The same things were measured in two ways. Each way mixes the same 6 hidden numbers, adds some noise and spreads widely along 4 directions of its own, which tell nothing about the thing.
(in the rows, 128 means zero)
Some things both ways: the first way, then the second way.
[181 126 124 114 144 121 139  92  81 153 131 129 134  86 135 136 164 124]
[ 19 133 141 147 169 120 187 121  76 136 103]

[126  94 115 131  82 167 119 117  93 105 146 159 156 133 133 130 104 112]
[159 122 179 127 105 128 133  94 157  89 160]

[132  92 108 141  86 129 143  78 111  96 148 188 138  92 118 107 114 116]
[118 136 178 125  92  33 174 179  71 114  85]

[197 106 131 148 147 122 135  88  52 184 113 149 147  76 127 167 156 111]
[122 133 130 169 177 132 168  40 101  97 203]

[ 97 128 129 123 145 126 169 121 125 119 154 113 139 111 133 137  90 111]
[159  88 151  89 136 121 136 142 128 154 146]

[218  98 107 150 119 140 152 105  76 110 157 133 133  83 158  87 133 146]
[116 132 130 141 133 153 100  78  98  87 131]

[136  96 139 163  99 114  82 139  99  57 143 165 108 119 119 112 118 135]
[114 129 134 114  74 112  66 128 111 101 177]

[160 122 113 142 156 132 149 177 115 146 134 108 142 128 122 154 149 115]
[151 119 133 171 137 178 216  98  80 137  71]

[ 77  83 148 131 133 127 154 112  66 139 113  81 117 149 143 164  95  98]
[ 52 179  95 149  92 141 115 143 187 130  98]

[117  95  94 102 103 162 175 123  94 149 139 155 156 140 149 131 125  98]
[129 166 126 133 102 118 110 120 219  85 131]

[136  73 113 114  71 152 116 100  62 115 120 158 128 135 140 125 132 109]
[ 75 140 137  91  20  78 142 185 137  58  98]

[132  87 124 159 167  97 126 124 111 129 107 136 105 109  70 145 168 101]
[227  60 158 107 159  85 138 108  86 139 173]

[128  92 117 163  99 142 136 131  99  84 149 150 121 133 136 105  98 118]
[ 97 131 169 125  96 124 149 147 121 124 108]

[ 83  88 147 132 153 130 116 116 104 131 121 134 142 127  96 167 105  82]
[205 113 144 145 149 106 139  96 152 135 177]

[ 98 118 129 133 119 141 176 125 107 124 152 117 147 122 149 138  77 115]
[162 144 118 130  84 133 122 109 160 117 134]

[123 115 131 131 120 120 121 138  83 110 126 176 116 130 132 143 139 104]
[122 172 110 159 128 108  90  94 181  94 184]

[211 112 112 148 149 139 102 152  98 110 145 127 125 104 120 103 165 142]
[100 104 127 121  80 152 169 160  57 108  81]

[146  96 149 172 125 112  62 174  96  48 134 138  78 142 121 109 137 138]
[170  95 137 120  81 143 111 111  80 102 164]

[144 118 126 142 114 151  96 173  97  90 146 149 137 139 128 134 121 120]
[137 131 126 138  77 155 139 117 127 100 135]

[107 108 106 121  83 147 140 126 124 108 136 156 152 127 117 136 122 109]
[120 113 193 147 118 113 188 137 100 129  89]

Other things, the second way, with their names:
(33): [166 118 172 112 149 118 100 127 170 115 115]
(359): [119 127 141 150 152 106 119 131  68 147 120]
(227): [117 132 122 109 131  79  86 168 147 147 134]
(447): [101 110 128 117 215 131 129  77 149 139 200]
(504): [133  79 115  87 131 179 108 123 103 165 160]
(142): [162 112 101  89  23 134  79 158 149 105 135]
(470): [107 165 102 146 108 136  70 118 206 117 158]
(286): [193 112 191 116 136 104  97 119 170 115 162]
(548): [109 141 135 108 111 105  69 122 161 101 202]
(56): [117  99  92  86  92 132  69 172 118 138 149]
(91): [215  98 161 145 128 169 183 108 106 127  79]
(557): [116 136  99 146 106 154 108  99  69  93 122]
(34): [148 112 135 109 106 105  90 145 126 144 173]
(191): [ 86 118 140 166 196 132 174 112  45 149  85]
(475): [178 104 105  97  67 127  97 117  78 108 197]
(58): [137 112 122  91  86 126 121 143 117 106 121]
(16): [195 115 153 171 170 118 151 127  94 154  82]
(49): [ 68 178  91 170 145 140  86 136 136 131  69]
(172): [151 110 164 104 115  79 153 160 163 121 129]
(465): [124 142 111 114 108 119 138 159 170 125  66]
(457): [ 87 143 118 164 205  97 166 125  71 152  79]
(362): [176  89 113 123 125 147 142 157 105 160  96]
(563): [154 128 161 179 213  97 189  83  89 135 121]
(211): [169 162 166 182 119 127 170  95 117 111  90]
(369): [141 135 168 110  55  51 186 151 120  71 120]
(361): [181 127 203 160 153  96 138 127 139 142 109]
(198): [131 118 165 122 164  92 112 115 146 143 196]
(205): [168 152 155 148 106  94 152 127 164  98 110]
(576): [137  88 126  61  87 151  90 185 183 119 107]
(409): [174  98 182 109 121  82 159 125 119 111 180]
(258): [133  85 140 107 143 104 131 113  77 124 197]
(336): [161 168 139 174 192  81 167 121 171 146  84]
(295): [125 122 128 155 148 158 191  75  85  93 127]
(39): [197  94 188 116 120 105 138 123  68 134 136]
(522): [152 156  99 170 143 159 166  72 131  87 126]
(354): [107 139 182 132 114  90 179 125 114  84  86]
(477): [116 159 116 120  47  60 124 158 176  71 165]
(233): [116 106 146  94 114 133 103 128 158 124 187]
(523): [139 141 105 127  54 136 116 143 116 108  91]
(424): [ 74 134 157 106  77  89 132 169 100  88  89]
(540): [134 134 161 139 129  84 135 109 100 127 182]
(491): [106 137  92 106 112 123  54 144 190 113 145]
(310): [ 67 150 168 140 137 101 145 116  68 119 128]
(340): [146 111 170 118 125  77 171 172 152 140 112]
(128): [102 136  81 128 119 172  60  93 137 107 161]
(246): [ 63 161  85 122 109 111 125 170 200 125  83]
(301): [ 70  88 107  85 120 145 101 164 106 156 169]
(199): [153 109 170 108 103 102 125 127 131  87 160]
(506): [158 132 170 140 101 116 159  99 120  92 145]

Some of these things the first way, each followed by its name:
[108  83 131 122 136 123 178  69  82 141 129  89 127 104 136 144 106 110] : (491)
[173 113 132 138 164 104 139 110  97 129 132 109 109  84 120 120 162 133] : (191)
[131  88 125 158 124 132 107 130 101 105 129 184 140 116 109 134 116 100] : (409)
[172 115 145 166 151 106 107 117 101  96 151 146 123  83 119 119 122 131] : (258)
[ 82  87 144 166  90 121 143  80 119  71 150 116 132 112 127 130  65 119] : (39)
[ 88  75 145 203 142  81 137 124  97  96 105 129  84 129 109 151 102 107] : (34)
[163  94 134 173 152 103  99 131 106  79 134 148  96  96  99 101 142 125] : (359)
[148 111 128 124 100 132 119  83  95  89 156 153 130  84 149 104 115 128] : (310)
[118 115 131 119 130 108 136 120 112  95 145 108 101 118 130 115 140 133] : (49)
[134 165 126 134 162 106 182 156 139  99 168  83 120 104 143 116 113 147] : (504)
[205 117 123 144 132 114 132 108  88 113 149 114 120  74 146 109 147 150] : (557)
[ 99  76 115 150 140 130 139 127 118 133 116 157 143 130  82 151 120  76] : (340)
[136  89 118 145  93 140  97 141  87 104 124 178 135 139 121 133 135 107] : (506)
[163 104 124 123 102 169  89 120 108  73 181 172 155 105 134  84  92 115] : (199)
[134 101  94 102 146 154 204  99 111 159 154 103 169 102 146 111 102 107] : (465)
[154  92 104 134 156 141 110 194 123 118 138 113 132 152  95 133 166 108] : (91)
[133  36 129 159 101 150 102  85  48 146  93 169 138 129 104 162 127  82] : (369)
[146  86 119 102  84 142 129  84  79  77 155 143 111 103 168  82 112 134] : (424)
[ 81  86 130 110 160 130 129 102 103 150 116 141 136 127  92 157 125  75] : (336)
[ 95 116 134 129 135 119 174  70 124 105 161 121 143  90 130 129  74 110] : (227)
[115 151 144 133 154  89 151 151 122 101 151 116 105 113 141 138 138 135] : (301)
[107 100  93 121 106 142 178 121 136 117 150 140 151 118 118 119 118 108] : (33)
[108  78 124 164  98 139 145 107  96 118 121 140 149 133 110 163 104 106] : (211)
[116 122 150 101 160 115 148  68  93 179 120 108 156  78 123 184 144  97] : (447)
